There are 4 nested groupings, the coarsest first. Each group lies inside one group of the grouping before and may be the whole of it. The rows also spread widely along 12 directions, which tell nothing about the answers.
Some rows, each with its group in each grouping after it:
-541 78 -51 -90 190 13 -392 458 -19 -141 317 58 227 -505 117 222 -245 -90 -406 174 -73 287 281 -306 359 -63 165 285 114 -174 -122 50 331 369 146 -> kula Q481 Q147 Q154
48 207 118 -142 81 -131 125 -265 2 -214 -139 -214 -14 191 29 -61 -182 120 114 195 -356 -76 0 118 135 -181 -237 15 -113 129 89 -151 47 71 120 -> kula Q520 Q643 Q283
-340 -76 248 -34 -226 -46 -174 199 135 85 -85 157 -154 76 -220 83 -235 308 -145 -76 -311 349 190 -14 267 51 50 -4 -250 -94 117 18 404 -87 -92 -> Dogo Q606 Q581 Q377
53 42 279 -238 38 -256 -161 -249 109 -318 -107 -162 252 81 76 -171 -134 197 -123 -80 -102 58 146 74 349 -24 -124 -1 -93 148 35 -144 -53 317 218 -> kula Q555 Q151 Q951
181 -223 377 52 -11 108 -338 -371 103 117 -250 -172 -84 176 35 -168 -130 6 -50 -256 -391 79 275 210 241 -361 346 -248 -213 -124 180 272 76 45 244 -> kula Q481 Q540 Q739
87 -203 126 27 -99 -86 127 -320 25 -56 -265 -84 121 148 -39 -21 -190 -57 -7 167 45 -163 131 276 -2 402 -231 203 -365 181 -158 -158 -55 53 -272 -> gek Q282 Q478 Q617
-187 -245 441 -203 67 -231 -179 -212 23 177 -19 -16 60 -107 129 76 58 250 -82 -213 88 323 -243 -80 163 -97 131 -442 -186 135 -88 190 257 -253 71 -> kula Q555 Q627 Q287
29 167 127 -45 78 -314 281 -134 295 -151 -280 25 174 57 -26 -66 -297 249 300 -106 -177 142 -169 -54 251 100 -338 141 -15 57 126 -152 -106 -11 -15 -> Dogo Q606 Q215 Q805
124 61 -88 169 134 -372 81 128 23 73 -225 24 287 -214 105 96 -244 -297 20 115 158 179 -14 -126 152 253 -81 479 176 -172 85 -236 -23 -175 -128 -> gek Q286 Q563 Q698
-262 75 -177 317 34 -120 -84 237 80 -21 -33 -246 158 -228 113 -48 -437 -69 -145 167 -355 192 250 -248 295 -34 -106 412 39 -444 112 -21 365 -47 185 -> kula Q555 Q151 Q537
-53 -151 179 71 157 -183 -256 69 171 148 -78 -136 245 -266 109 -8 -292 0 -149 -101 -158 297 121 -186 418 -100 96 -12 103 -424 170 91 167 -19 265 -> kula Q520 Q77 Q459
-206 41 -69 -79 123 56 -44 -238 -78 -221 -39 -162 100 -30 250 -127 212 -10 176 -266 -132 251 -135 -175 177 -190 170 -118 92 188 -10 186 -81 59 426 -> Dogo Q606 Q581 Q44
-435 59 -307 425 -264 -66 64 116 132 -141 -162 -141 37 -26 93 -143 -27 -64 121 -178 -98 254 86 -130 134 211 -146 577 -93 151 -78 -7 -10 -156 64 -> gek Q286 Q260 Q450
-342 -281 -217 149 -61 185 4 -215 -24 -112 -44 -465 -83 49 400 -129 236 173 53 -279 -293 202 -96 -85 212 -185 79 -220 -71 92 60 226 40 -58 469 -> kula Q361 Q646 Q687
-18 -202 -228 103 -36 260 -150 -17 79 -195 -183 -323 69 9 -44 -240 -232 -58 -123 34 -610 3 548 165 405 -102 33 111 72 -461 313 -49 -34 440 355 -> gek Q286 Q563 Q682
-198 -160 -21 85 258 228 -270 189 193 -6 92 34 75 -79 311 282 -235 95 -253 -78 -158 46 252 -62 452 -230 86 64 94 -157 193 166 44 471 98 -> Dogo Q320 Q199 Q605
-205 -63 -204 41 -193 16 -143 411 -120 -34 46 -1 -87 9 154 282 90 49 -432 73 81 291 151 -43 253 181 146 286 -58 118 114 -230 272 -45 -87 -> kula Q361 Q519 Q714
-551 -255 3 201 -156 367 -24 -28 69 98 -43 -102 -226 3 9 -98 59 142 129 -351 -416 356 -15 -97 144 -223 221 -181 -178 -45 23 380 266 -167 219 -> Dogo Q355 Q341 Q70
148 -166 41 -90 -161 129 37 1 -93 29 -263 102 0 118 -232 106 -118 -180 -192 207 -6 -4 192 254 98 412 68 193 -170 26 18 -301 137 -30 -313 -> Dogo Q498 Q152 Q39
43 -47 79 27 51 -163 -228 -298 -44 -190 -48 -399 74 164 344 -40 -28 45 -201 107 -71 -110 172 109 195 -82 -137 45 -268 211 -65 17 21 186 191 -> kula Q520 Q643 Q392
-214 -130 50 -122 -353 1 -147 -10 -189 -99 -39 -195 -135 101 -165 -30 -86 120 -350 249 -266 57 354 223 112 233 18 99 -468 114 -122 -184 412 -2 -78 -> kula Q481 Q147 Q142
-73 -10 24 -90 341 215 0 260 159 -11 27 331 37 -99 118 433 -269 1 -141 230 -105 -9 152 25 237 -165 5 82 152 -114 254 -65 -5 415 -212 -> gek Q282 Q478 Q360
-381 -122 -208 290 305 260 156 -76 362 -190 -75 -187 204 -133 440 86 -216 148 252 -212 -245 5 -103 -206 306 -155 -283 79 81 -48 10 304 -203 310 203 -> Dogo Q606 Q215 Q688
-366 -27 136 -69 120 221 119 -93 -35 112 -50 111 -45 -235 -272 10 -253 -145 247 215 -355 101 -42 0 -73 -98 -5 -95 -40 -123 -155 149 308 -57 -100 -> gek Q286 Q910 Q619
-406 -258 -2 -109 19 441 131 110 -28 74 2 302 -38 -95 -11 354 125 -23 9 -139 197 169 -217 15 53 199 153 -38 -35 340 -198 120 50 25 -337 -> Dogo Q320 Q332 Q339
-126 -542 -26 235 119 235 55 -157 -94 267 -82 -247 -136 50 371 418 -48 10 -171 243 28 -222 -30 109 14 112 -96 -182 -365 -12 -60 234 265 -183 -260 -> Dogo Q498 Q772 Q172
-226 109 -41 -16 129 391 111 -65 -40 -209 -27 61 -112 85 -54 181 -199 -151 97 394 -301 -246 134 115 -46 -97 -147 171 -166 208 -153 8 141 288 -194 -> Dogo Q498 Q772 Q564
-316 -706 -55 -66 35 270 -60 124 117 187 -44 0 8 -144 341 302 306 286 -228 -433 80 337 -107 16 387 45 196 -465 68 -72 217 236 -70 58 56 -> gek Q286 Q563 Q682
-229 -270 8 255 327 307 -352 -132 140 -35 51 -97 190 -170 376 114 -191 -250 -143 28 -45 -141 317 -36 152 -183 115 118 -65 -63 -128 380 -54 500 102 -> gek Q282 Q478 Q617
-70 37 -436 557 121 397 330 5 12 -36 -199 -128 -16 96 414 209 -116 -329 169 64 -58 -179 -45 -43 -34 -20 -101 537 35 94 30 77 -155 -50 -160 -> Dogo Q355 Q341 Q70
-161 130 192 185 332 -95 -104 -240 315 -110 -104 101 301 -184 175 -116 -252 -195 331 -218 -69 94 -16 -185 139 -218 -7 233 99 42 -72 277 -229 251 199 -> gek Q282 Q478 Q360
-175 -323 123 -79 28 285 -76 -75 135 2 -108 -43 6 -18 -80 70 -251 129 -112 41 -308 6 205 115 242 65 -14 -167 -187 -144 -16 120 149 270 -49 -> Dogo Q606 Q215 Q805
-219 -64 -14 212 259 -362 -203 39 148 20 113 -275 61 -56 581 282 -97 304 -194 94 2 100 -20 -247 320 -210 -239 5 -167 0 111 164 240 -46 149 -> Dogo Q498 Q152 Q39
-190 -94 -90 -25 135 317 112 -250 -71 -205 -86 -201 150 -96 124 -76 -40 -154 82 46 -188 -55 -13 0 81 -40 -15 1 20 74 -149 70 4 188 149 -> kula Q555 Q151 Q537
129 -565 -331 -127 104 185 -57 -156 -342 -95 -47 -505 420 -229 169 -73 24 -312 -403 202 66 -121 271 132 327 509 98 20 27 -283 -85 -150 -53 323 208 -> Dogo Q320 Q332 Q339
-275 223 136 -146 284 -62 83 -235 -195 -57 125 -135 -1 -164 -115 32 -353 -78 192 513 -356 -99 -45 -64 -62 -167 -214 2 -196 32 -301 60 463 0 -14 -> Dogo Q320 Q199 Q605
-199 -444 122 253 15 363 188 -335 3 273 -288 -195 23 -181 -96 -72 -188 -242 261 -107 -259 65 -140 26 -50 126 128 -170 -136 -237 -171 305 222 -331 -6 -> kula Q361 Q519 Q714
-487 51 72 -67 -224 340 -217 231 103 -118 9 110 -208 46 -266 -65 -85 124 -102 -122 -522 340 280 23 271 -190 196 26 -91 -11 90 52 310 188 171 -> kula Q520 Q643 Q392
-221 -423 -82 195 -216 389 -104 246 162 102 -181 227 -81 115 161 261 202 15 -220 -442 177 255 66 61 287 245 306 111 -47 135 154 79 -83 22 -142 -> Dogo Q498 Q772 Q172
-254 112 -46 -31 129 -250 -214 308 -67 22 175 215 18 -106 406 439 145 57 -296 95 387 256 -72 -160 143 -50 31 211 33 358 -7 -45 111 24 -179 -> gek Q286 Q910 Q619
-12 -244 23 4 -311 181 285 -131 90 -5 -400 99 -63 183 -336 -150 -77 27 134 -131 -269 116 107 293 90 373 3 83 -187 6 126 -194 -65 -75 -149 -> gek Q282 Q478 Q360
-310 -357 235 -278 361 -161 -280 -45 -28 104 214 -38 292 -447 225 153 -17 45 -247 23 122 283 -27 -196 267 -34 153 -369 2 -157 -99 222 217 172 197 -> gek Q282 Q478 Q617
-153 -41 454 -282 194 -168 -221 -442 172 -308 -20 -113 261 41 57 -93 -237 248 31 -6 -117 -93 105 58 255 -41 -245 -159 -255 243 -221 122 -63 515 106 -> Dogo Q606 Q581 Q377
157 -117 121 -63 -186 -110 -244 -132 -225 -43 -114 -221 -127 294 108 60 26 55 -429 205 -45 -21 291 242 124 58 75 30 -362 187 44 -167 293 -47 -70 -> kula Q555 Q151 Q951

New rows. What belongs after each?
-179 35 -178 -340 -110 115 218 207 -252 -134 -13 40 -9 -48 -119 183 82 -20 -169 226 -48 201 -74 57 137 287 1 86 54 152 13 -372 169 -39 -107 -> kula Q520 Q643 Q283
-309 -231 -131 -86 -97 -291 -286 282 -73 -79 158 -153 167 -169 233 170 12 211 -548 159 171 224 262 -23 355 311 -136 158 -161 22 -24 -167 207 187 -3 -> gek Q286 Q910 Q619
157 114 264 57 343 -236 -558 -219 -104 24 65 -102 101 -36 282 82 -145 -330 -241 265 54 -45 256 -83 115 -304 222 129 -111 41 -84 160 228 133 129 -> Dogo Q498 Q152 Q39
-38 357 93 -89 36 260 -104 22 -66 -147 -106 179 -79 45 -279 -78 -205 -336 80 140 -394 108 206 53 65 -253 240 255 96 32 55 -100 140 177 70 -> kula Q520 Q643 Q392
-350 1 -290 249 -207 -33 -34 353 49 -120 -19 -64 133 -89 114 0 -101 -30 -212 -91 3 294 187 -159 307 294 -35 563 -32 -23 18 -143 82 35 8 -> Dogo Q355 Q341 Q70
-237 167 -241 23 -25 -173 36 303 15 -238 88 104 39 53 256 322 -39 116 -247 256 188 60 129 -18 147 211 -253 502 -138 360 5 -300 26 195 -242 -> gek Q282 Q478 Q617
171 -166 177 -324 -5 -92 -150 34 -218 104 -90 109 27 -20 -139 179 0 -112 -337 245 83 169 109 127 167 237 221 -78 -85 -23 71 -255 278 -78 -154 -> Dogo Q498 Q152 Q39
-16 -78 203 -308 19 -192 -489 -163 -197 -197 63 -192 162 -44 19 -238 125 -108 -297 2 -87 224 289 -15 306 -52 318 -116 -89 17 -35 -3 152 262 443 -> Dogo Q498 Q772 Q564
-589 -35 -163 737 -30 170 172 53 429 33 -170 -7 8 -9 497 222 -184 75 268 -355 61 78 -223 -260 38 -9 -286 493 -156 281 -180 387 -10 -220 -186 -> kula Q555 Q151 Q537
-299 2 -268 -86 330 540 248 251 -112 -4 62 267 -103 -115 269 600 53 -83 26 190 10 47 -237 -123 38 -123 78 -37 214 163 52 66 70 116 -246 -> Dogo Q606 Q581 Q44
-186 -42 -60 543 87 38 73 -53 331 27 -163 -101 -4 163 514 158 -140 117 149 -281 -18 26 -79 -110 198 -207 -162 300 -116 146 111 272 -150 -43 -21 -> Dogo Q355 Q341 Q70
-389 125 135 -31 -155 97 -106 59 16 -10 4 176 -238 116 -190 14 -4 119 99 -139 -227 305 14 -21 84 -154 188 72 -199 270 -45 107 288 -112 -34 -> Dogo Q320 Q332 Q339
125 12 22 -262 63 103 57 -265 -210 -216 -144 -176 174 20 -87 -91 -102 -252 -67 274 -132 -122 111 197 83 163 -27 91 -23 84 -106 -244 -28 218 42 -> kula Q520 Q643 Q283
-328 191 210 -16 421 -79 -88 92 239 -12 131 123 50 -142 349 380 -213 174 41 50 -61 115 -186 -224 224 -457 -153 -48 65 134 37 219 118 171 8 -> kula Q520 Q643 Q392
-208 -143 99 -320 -83 297 136 -396 -18 -388 -111 -232 43 106 -102 -180 -40 181 84 31 -407 -159 116 277 135 28 -136 -184 -287 276 -173 -46 -55 407 120 -> kula Q481 Q147 Q142
-366 -59 239 -302 34 72 149 -122 13 -41 14 200 -56 -45 -190 104 -31 165 147 74 -137 163 -125 65 -14 28 -58 -205 -205 260 -149 20 194 38 -157 -> gek Q282 Q478 Q617
-220 -299 -147 -216 -1 267 75 247 -93 76 -59 -35 169 -358 -117 37 18 -67 -137 -97 -189 430 -27 -122 346 180 247 -156 277 -358 153 -95 158 -34 223 -> kula Q520 Q77 Q459
-167 -605 -161 22 100 661 140 -375 -48 -100 -132 -373 33 31 331 93 94 -32 -26 -35 -169 -256 -17 211 100 56 -4 -323 -86 88 -102 212 -150 308 104 -> kula Q361 Q646 Q687
-323 -209 340 -407 -89 -77 -202 -131 -149 13 65 37 -29 -110 -217 -4 44 168 -173 35 -46 327 -6 19 126 177 132 -339 -302 180 -265 59 394 -45 -31 -> Dogo Q606 Q215 Q688
-471 288 -44 -85 108 -88 29 358 -96 -82 201 245 -109 -125 62 415 -81 42 -81 369 25 197 -101 -218 26 -22 -123 243 -103 282 -137 -79 409 -67 -253 -> Dogo Q498 Q772 Q564
-279 237 -101 143 192 172 19 38 194 -214 -55 -11 156 -121 136 -14 -211 -153 188 -98 -257 105 3 -180 222 -203 -47 319 203 7 24 70 -92 226 215 -> kula Q520 Q643 Q283
-205 207 -33 145 77 91 30 166 193 -242 -103 210 288 -174 23 167 -403 -263 -24 102 89 -83 171 -35 141 233 -147 710 15 169 -221 -137 -132 352 -282 -> kula Q481 Q147 Q154
-88 193 294 314 -9 -599 -333 -137 190 -15 -122 -224 274 -122 57 -282 -522 -91 -56 32 -143 171 246 -206 215 2 -142 480 -216 -184 -120 61 307 -125 174 -> kula Q555 Q151 Q537
99 -128 83 -111 97 -106 14 -156 -245 196 -113 -40 -145 41 148 170 198 -61 -44 94 21 174 -158 63 18 -130 199 -229 -28 110 131 -1 146 -312 -19 -> gek Q286 Q260 Q450
-118 -342 123 -208 6 241 -239 -330 20 -306 -40 -346 234 -46 45 -169 -137 48 -247 10 -246 -148 397 238 309 91 -23 -120 -268 41 -191 60 -57 601 210 -> kula Q481 Q540 Q739
-226 -225 -47 414 234 43 -99 123 139 222 -25 -238 79 -190 368 350 -460 -55 -225 273 -137 -89 145 -100 211 -33 -225 177 -147 -343 15 210 308 -20 -115 -> kula Q520 Q643 Q392
-164 -298 295 -71 -59 -67 -245 -489 1 -91 -88 -312 -1 126 62 -177 41 152 -45 -25 -155 -53 171 222 119 -39 -77 -247 -413 249 -204 206 48 173 136 -> gek Q286 Q260 Q450
-439 -384 14 6 34 114 -372 77 82 -110 147 -268 174 -234 289 97 -93 160 -422 -82 -126 101 309 -57 418 11 62 -48 -170 -110 -97 214 153 392 239 -> kula Q481 Q147 Q154
-186 -260 -278 53 0 520 163 11 -17 -102 -169 -89 -1 0 234 37 223 -24 10 -347 -176 198 -83 -20 241 -73 237 -105 203 4 198 80 -106 47 234 -> kula Q555 Q151 Q951
165 -235 51 -137 30 141 432 -271 -108 143 -371 1 -133 238 56 171 110 135 226 -92 -126 84 -356 155 46 69 31 -342 -37 93 224 -64 -18 -354 -127 -> Dogo Q606 Q581 Q377
85 -17 112 144 -48 2 -38 -18 255 1 -288 88 91 130 166 57 -34 15 29 -361 64 195 -25 9 279 -8 89 213 53 158 171 -27 -221 -5 8 -> kula Q520 Q77 Q459
-442 15 518 -149 193 226 -10 -125 180 110 26 318 -113 -145 -187 235 -332 45 233 98 -203 96 -182 -26 -61 -257 8 -209 -137 191 -243 270 319 45 -258 -> kula Q361 Q646 Q687
-341 -252 57 148 6 442 -64 77 326 -88 -136 279 76 8 121 182 -2 -16 29 -404 77 99 20 -8 258 89 109 143 -3 221 -28 204 -223 324 -108 -> Dogo Q498 Q772 Q172
-40 295 50 -216 18 -300 51 223 -48 -205 -18 239 236 -95 13 202 -144 -52 -196 206 281 174 -43 -78 159 264 -116 457 65 291 -83 -413 82 66 -269 -> kula Q555 Q151 Q537
-278 -33 -12 24 66 136 229 194 424 -164 -231 162 252 -117 -85 47 -404 216 175 -251 -295 204 23 -101 443 162 -222 206 191 -244 224 -78 -147 296 19 -> Dogo Q606 Q581 Q377
-68 -202 330 -107 28 112 -515 64 232 -38 -34 105 209 -129 2 -3 -227 -19 -347 -271 -103 225 421 67 460 -93 348 23 -18 -134 71 123 -3 469 142 -> kula Q481 Q540 Q739
-214 -208 64 66 133 215 -37 -183 75 -121 -103 -232 366 -287 -107 -95 -490 -293 -41 236 -220 -190 258 58 157 294 -227 232 -129 -230 -322 56 67 355 -4 -> kula Q520 Q643 Q392
347 -231 278 -37 327 -222 94 -282 -23 268 -210 -119 101 58 378 393 -173 -25 -120 220 201 -157 -223 139 104 9 -136 -193 -103 1 97 -14 29 -204 -245 -> kula Q520 Q643 Q283
364 -131 206 34 56 -92 -142 117 -106 340 -194 116 -112 135 69 243 -147 -111 -314 93 -18 178 146 120 221 -106 334 19 -21 -248 401 -117 217 -214 -166 -> Dogo Q355 Q341 Q70
-117 -498 -259 162 -23 180 210 -151 -110 89 -143 -468 -80 59 497 203 148 217 -142 -44 -127 -31 -112 91 170 49 -60 -229 -234 -6 135 105 84 -207 95 -> kula Q481 Q147 Q142
-289 139 -120 34 232 -35 40 15 -75 -192 100 -284 129 -236 166 145 -430 -39 -87 543 -332 -168 178 -85 104 -74 -306 266 -157 -101 -150 -55 320 212 3 -> kula Q481 Q147 Q142
-348 -382 580 -139 14 17 -310 -295 257 53 -54 -9 117 -136 -38 -27 -201 254 -74 -290 -139 117 96 79 256 -48 78 -341 -345 59 -227 363 128 208 52 -> kula Q481 Q147 Q154
-251 -401 52 -3 -13 -58 135 103 180 194 -187 69 131 -228 38 107 0 162 9 -315 33 402 -168 -63 319 224 13 -139 77 -149 149 40 -5 -184 -4 -> gek Q286 Q260 Q450
-454 -397 -188 58 -113 430 15 -39 -126 -41 13 -116 -36 -64 286 189 289 -51 -129 -151 151 140 -134 -9 37 209 150 -58 -116 353 -255 156 44 -12 -28 -> kula Q361 Q646 Q687
91 -113 254 507 261 -108 -254 -298 256 286 -209 -169 -102 162 441 157 -336 2 76 -62 -149 -63 51 -68 97 -387 9 8 -263 -89 96 471 137 -172 -17 -> Dogo Q606 Q215 Q805
-430 -377 13 55 -48 432 -15 -383 -35 -101 -110 -253 226 -292 -16 -239 8 -283 148 -231 -131 62 27 9 30 223 150 -37 -187 87 -482 341 -8 99 179 -> kula Q481 Q540 Q739
-230 -181 147 -158 341 -13 171 -59 202 -50 37 78 169 -150 176 341 -271 254 12 207 -32 -98 -73 20 175 31 -371 -137 -96 60 -27 36 -16 312 -209 -> gek Q282 Q478 Q360
-251 -166 124 -87 -89 263 78 -140 -126 98 -98 -8 -165 24 -128 -79 107 -1 114 -162 -265 280 -96 32 54 -98 275 -245 -126 41 -4 148 224 -213 84 -> Dogo Q355 Q341 Q70
-214 -170 -161 168 452 365 420 -98 111 -30 -34 -44 148 -107 486 459 -181 -12 160 169 85 -281 -286 -52 42 -50 -352 50 28 142 -84 156 -173 204 -278 -> Dogo Q355 Q341 Q70
-572 -164 138 -357 85 168 -49 191 147 -100 111 214 204 -397 -215 60 -144 180 -30 -133 -132 407 -48 -197 323 163 54 -190 71 -64 -166 88 193 281 45 -> Dogo Q606 Q215 Q805
-97 39 188 388 342 -243 -140 -227 415 -13 -148 -157 202 -58 387 0 -374 42 225 -117 -173 -49 63 -128 260 -376 -261 189 -14 -74 87 321 -154 188 169 -> gek Q286 Q260 Q450
-172 -339 -3 219 -81 303 -299 252 113 166 -93 122 -211 214 335 421 38 160 -380 -219 17 160 208 44 291 -58 261 17 -143 40 251 197 116 73 -148 -> Dogo Q606 Q581 Q377
-328 -347 75 -23 536 -72 -34 10 16 193 124 -95 393 -551 415 422 -274 -53 -124 174 214 86 -211 -319 216 125 -136 -186 72 -261 -197 288 208 47 -56 -> Dogo Q606 Q581 Q44
-47 -94 75 139 176 228 -268 -139 42 -32 -10 -321 -24 45 181 100 -341 -34 -203 343 -406 -230 399 98 198 -313 -81 21 -196 -165 23 165 222 315 96 -> kula Q520 Q77 Q459
-232 -253 -115 488 230 304 156 -71 283 144 -236 20 94 -126 333 266 -231 -188 241 -121 -1 -93 -81 -49 43 -9 -149 232 28 -44 -42 323 -178 24 -225 -> gek Q286 Q563 Q682
-266 -511 218 -190 -53 45 -308 -2 140 -21 -15 -60 120 -4 166 136 22 382 -391 -276 13 217 170 49 465 172 85 -309 -186 -10 62 134 54 303 93 -> Dogo Q606 Q581 Q377
-127 -537 -264 273 -104 314 18 -45 -186 145 -155 -353 51 -78 260 112 -40 -201 -323 127 -12 -49 152 78 85 332 62 98 -194 -181 -80 69 238 -158 -80 -> kula Q555 Q151 Q537
-429 -373 -74 227 144 152 -207 117 291 6 68 -75 66 -110 424 232 -90 246 -193 -163 -98 102 185 -93 358 -104 -60 -24 -108 -78 106 304 -6 333 112 -> gek Q282 Q478 Q360
